The first 5 rows are patterns. Each new row is the sum of 2 different patterns, raised or lowered, with some noise. Before adding, each is slid sideways (what falls off one end comes back at the other) and multiplied by a number that may be negative. Names go in the order of the patterns.
In the rows, 128 means zero.
Known rows, each followed by the names of its patterns:
[115 127 146 125  96 154 129 129 135 140 153 125  99  96 125 126 139 109
 140 157 160 115 128 129 113 124  98 123  97  98 151 136 118 150 113 160] => fuzis
[131 108 132 121 133 116 157 153 102 121 156 145 138  95 104 125 121 155
 139 126 115 139 114 156  98 103 116 148 140 134 155 119 129 158 136 120] => dori
[132 151 105 102 152 123 126 144 145 137 138 123  95 158  99  95 157 104
  97 154 142 116 128 158 130 150 140 122 154 110 104 141 133 147 106 146] => kera
[126 148 153 151 106 120 136 101 102 107  96 141 105 152 103 143 153 156
 105 154 127 115 101 150 118  99 141 104 136 128 107 123 131 132 132 115] => vonuk
[157 109 153 138 105 105 128 142 121 104 115 128 126 121 108 101 117 139
 159 153 136 101 116 120 112 119 115 139  97 138 107 110 137 119 152 119] => veg

New rows, each followed by the names of its patterns:
[164 153 148 155 127 169 101  93 165 142 135 106 144 165 179 116 113 136
 128 135 157 141 154 128 158 124 175  93  95 159  93 108 157 127 116 140] => dori kera
[119 132 133 102  88  88  99 139 115  96  99 101 135 108 121 125 150 139
 125 105 106  97 111 114  70  78 146 110 105 111 141 111 125 129  95 137] => vonuk veg
[170 122 118 140 132 150 106 164 101  97 118 146  97 120 117 148  93 131
 143 137 161 100 114 167 135 128  94  99 129 119 130 109 102 132 136  99] => dori vonuk
[120  85 108 140 146 137 137 131 147 124 146  78 129  98 122 157 112 122
 139 133 141 133 147 131 127 141 116 154 106 135 160 108 135 132 151 142] => dori kera
[ 51  58  67  66 119  85  71  89  94  43  92  50  56  28  63  91  61  79
  81  59 106  45  70  92  69  50  93  71  91  97 106  79  63  53  25  52] => fuzis vonuk
[123 113 162  98 119 124 151 148 106 110 127  97 102 105 142 150 133  87
 178 173 105 123 132  95 108 157 130  91 110 107 100 153  68 122 136 127] => dori kera
[172 178 147 124 168 171 179 185 157 182 177 199 194 130 138 173 157 208
 159 188 145 143 168 183 139 157 180 139 169 127 157 200 198 193 159 183] => fuzis veg
[113 162 142 201 182 156 178 181 189 159 185 157 211 203 180 161 142 183
 118 164 134 139 200 171 188 137 188 211 207 154 195 179 180 170 192 151] => vonuk veg
[158 181 168 140 183 160 167 145 165 157 182 175 123 214 198 118 176 188
 163 175 181 167 119 158 154 171 162 152 158 208 170 171 130 178 145 140] => dori kera
[118 112  98 122 142 130  74 100  92  78  72  90  65 144 104 101  74 135
 145 129  50 108 100  84 102 133  88  66 129  71 139  75  59  87 125 119] => dori vonuk
[174 185 160 148 183 154 177 178 164 184 204 138 150 175 198 146 161 153
 207 215 159 180 151 151 157 181 162 192 176 168 213 207 135 189 198 136] => dori kera
[110 139 151 155  99 137 166  69 173 132  97 131 158 127  85 138 125 127
 131  99 148 167 136 132  97 121  90 111 121 161 153 119 131 134 108 143] => kera veg
[ 84 124  98  77 122  67 131  89  94 115  96 110  92  92  72 135 103 120
  94 112 104  66  79  91  79 103  80 127  88 133 135 118  51 111  92 103] => vonuk veg
[156 129 160 103 144 123 162 130 126  93 157 160 140  99 111 129 102 130
 118  78 118 148 152 168 137 120 114 136  90 104 142 147  87 123 110 147] => dori veg
[113 145 116 132 124 161 128 164 149 117 130  86 104 141 138 131 116 167
 160 143 112 106 137 121 103 140 121 115 155 131  94 175  93 116 148 102] => fuzis kera
[173 188 167 136 164 136 131 148 148 179 117 171 140 159 141 132 183 139
 172 148 178 161 139 137 128 178 124 117 160 135 130 162 142 127 141 186] => kera veg
[153 146 157 107 148 103 113 105 147 105 152 160 132 105 164 169 126 117
 109 132 145 154 136 124 117 148 121 137  84  88 140 150 134 155 177 140] => dori vonuk
[103 120 154  82 117 140 125 112 109 111 138 139 135 121  77  87  95 152
 117 128 120 174 161 158  93 133  90 117 113  92  68 131  99 118 147 139] => dori vonuk
[150 100  96 144  81  99 182 163 118 127 143 151 132 107  96 163 113 104
 155 136 168 113 172 161 120  94 114 129 133  93 147 137 120 135 151  75] => fuzis kera
[163 168 160 147 127 165 111 119 114 153 127 128 179 141 134 188 140 165
 136 127 157 134 129 153 165 163 132 149 185 150 121 101 126 147 153 152] => fuzis dori
[103 116 115  73 104  72 101  95  75 111 107  84  85  92  98  92 101  97
 148 108 125 112  81 101  92  86  66  94  88  98 113 100 114  85 121 137] => fuzis veg
[154 137 118 148 143 107 104 134  97  89  73 141 126 148 132 140  85 141
 127  86 106 127 121 137 136 121 140 116 157 150  78  93 107 116 137  83] => fuzis vonuk
[126 114 176 147  95 139  97 133 160 141 157  90 138 138 166 103 123 125
 152 163 151 128 126 133 104 111 157  81  89 155 111 119 153 153 119 141] => dori kera
[104 174 132 140 109 163 147 121 158 100 126 132 114 148 148 107 158 106
 167 109 162 175 108  97 189 153 149 108 123 155 122 134 115 126 120 153] => fuzis dori
[149 142 155 142 145 141 117 128 150 122 145  96 148 130 149 106 122 168
 100 121 164 159 147 114 106  94 153 124 107 157  94 112 140 164  94 112] => dori kera
[111 153 129  81 122 138 121  57  94  94  95 141 102 132 127 114 105 119
 112  79 101 103 147 139 113 112 118 120 113  93 106 104 155  81 148 136] => dori kera
[172 144 170 161 118 146 170 149 143  94 141 152 134 188 176 157 164 142
 147 152 142 114 119 141 173 135 169 150 165 158 160 167 136 147 141 141] => dori vonuk
[156 114 136  98 114 125 158 125  94 137 160 137 149 127 143 146 162 122
  96 126 111 103 139 129 165 164 138 148  97 149 126 162 137 132 110 132] => dori veg
[141 116 128  66  96  82 119 108 108 119 110 117  90 134  94  95  96 127
 126 130 158 115 100 107 101 101 138 104 118 120 120 107 128 152  79 120] => dori veg
[173 138 159 190 164 140 181 143 142 100 172 115 139 143 110 170 163 129
 132 159 164 161 135 147 172 184 183 134 132 129 108 123 153 126 166 135] => vonuk veg
[101 155 174 114 185 163 149 119 171 151  99 124 125 140 141 106 153 164
 126 137 107 132 116 154 146 181 175 102 139 138 116 121 122 139 121 175] => kera veg
[100  76 115  83 125  94  86 119 128 160 131 117  87 140 100  75  69  77
 137  85 114  71 126 135 134  70 105 103 108 118 150 109  66 105  89  98] => vonuk veg
[138 122 136 151  79 116 101 102  95  83  86 148  69 142  90 127 137 129
  96 164 140 100  95 128 120  79 113  65 132 117  96 122 115 142 120 126] => fuzis vonuk
[117 164 117 109 197 140  95 160 183 141 157 147 132 172 153 154 175 124
 114 164 137 185 102 148 146 179 134 124 184 132 145 184 169 148 155 125] => dori kera
[145 183 135 113 192 104 102 204 171 116 137 167 188 192 165 153 150 123
 129 173 142 186 104 198 178 179 109 117 166 119 160 166 140 150 171 141] => dori kera
[116 151 100 104 163 147 120 130 157 146 165 143 112 130  95 101 158 139
 148 119 149 143 140 126  97 158 139 117 145 127 139 114 136  84 149 122] => kera veg
[147 132  87 101 109 104 153  61 155 150  75 134 163  71 102 128 110  81
  93  99 129 147  94 132 126 122 103  78 111 107 111  92 147 144 119 127] => fuzis kera
[147 169 157 115 133 131 154 110  99 101 154 150 131 127 104 132 123 179
 158 108 130 144 115 130 122 129 141 121 119 165  82 127  97 137  87  91] => fuzis veg
[124 114 117 167 149 110 133 145 150 176 144 134  99 122 104 139 163 146
 130 136 138 147 180 131 163 131 112 148 123 136 115 130 128 145 162 142] => dori veg
[158 168 137 109 104 114 105 132 106  75 101 151 128 135 138 151 133 151
  81 116 130 141  87  83  93 167 122 124 145 122  98 131 149 104 149  96] => dori vonuk
[ 76  95 100 124  92  91  90 146 136  76  89 130 135 125  73  69  70  69
 118 131 106  92 123  92 130  61 102  79 140 124  93 130  73 110 102 117] => dori veg
[105 107  88 152 136  99 149 152 147 179 123 153 114 158  94  88 135 157
  88 111 133 182 136 149 159  88 135 124 148 137 150 101 158 156 154 114] => dori vonuk
[ 96 126 152 102 159  80 169 152 126 112 144 101 103 143 126  90 101 141
 144 169 131 136 120 159  92  86 130 156 104 108 135 165 182 142 164 128] => fuzis dori
[100  92  99  96 162 141 116 133 149 139 141 156 128 144 154  98 112 131
 147  78 128  97 154 175 158 137  91 122 159 151 119 144 111 182 179 156] => dori veg
[106 101  92 155 104 101 121 140 143 105  88  86 128 130 131  86  96 114
 135 118 120 114 108 118  92  96 100  74 149 134  94 136  83 139  73 121] => fuzis veg
[109 101  99 128 123  99  77  72 120 124 132 151 136 107 131  96 123  91
 128 108  75 100 124  75 123 119 149  91 139 117 123 141  91 100 128 130] => vonuk veg
[112 193 158 119 141 150 150 162 156 119 190 144  96 147 172 169 130 133
 125 162 111 139 172 132 125 165 146 173 121 115 106 183 122 120 192 117] => dori kera
[125 128 180 104 133 124 150 143  94 141 162 147 132 130 125 157 152 103
 137 165 114 155 173 118 153 154 159 137 116 115 142 126 130 124 170 125] => fuzis kera
[127 150 163 161 161 114 102 168  92  91 146  96 122 144 168 108 146 178
 161 142 169 129 148  99 132 145 113 157  99 157 144 143 107 119 153 139] => kera vonuk
[138 142  94 119 111  91 153  91 119 106 169 115 142 163  93 101 147 142
 111 103 100 126 120 124  92 126 135 111 145 172 146 110  85  98 105 109] => dori veg
[163 132 116 161 120 123 160 139 153 140 112 179 161 121 141 129 137 116
 152 157 114 107 122 132 157 147 130 146 172 138 104 158 145  99 118 111] => fuzis dori
[123 118 145 179 131 144 134 131 148  87  75 152 131 145 122 147 152 152
 124 123 135 116 132 131 148 118 146 120  84 159 124  73 158 103  87 139] => fuzis kera
[ 97 140 153 101 100  79  78 131 112 131 111 113 170 175 111 129 112  99
  61 154 108  67 127 107 123 136 100 130 116 127 101  86 143 142 114 124] => dori vonuk
[ 83 153 146 137 109 177 109 111  95 145 108  83 140 130 163 128 108 119
 146 126 108  94 140 151 149 154 108 140 144 125 132  93  94 147  85 157] => fuzis vonuk
[ 87 149 137 128 102  98 111  89 108  70 125  99  59 126 140 113 139  70
 124  89 106 149 117  74 127 122  98 138  96 110  94  95  84 112 126 107] => fuzis dori
[187 163 156 157 137 146 157 144 145 158 181 166 166 177 129 136 180 157
 163 105 114 173 154 172 185 144 174 155 142 193 128 112 167 167 165 167] => fuzis dori
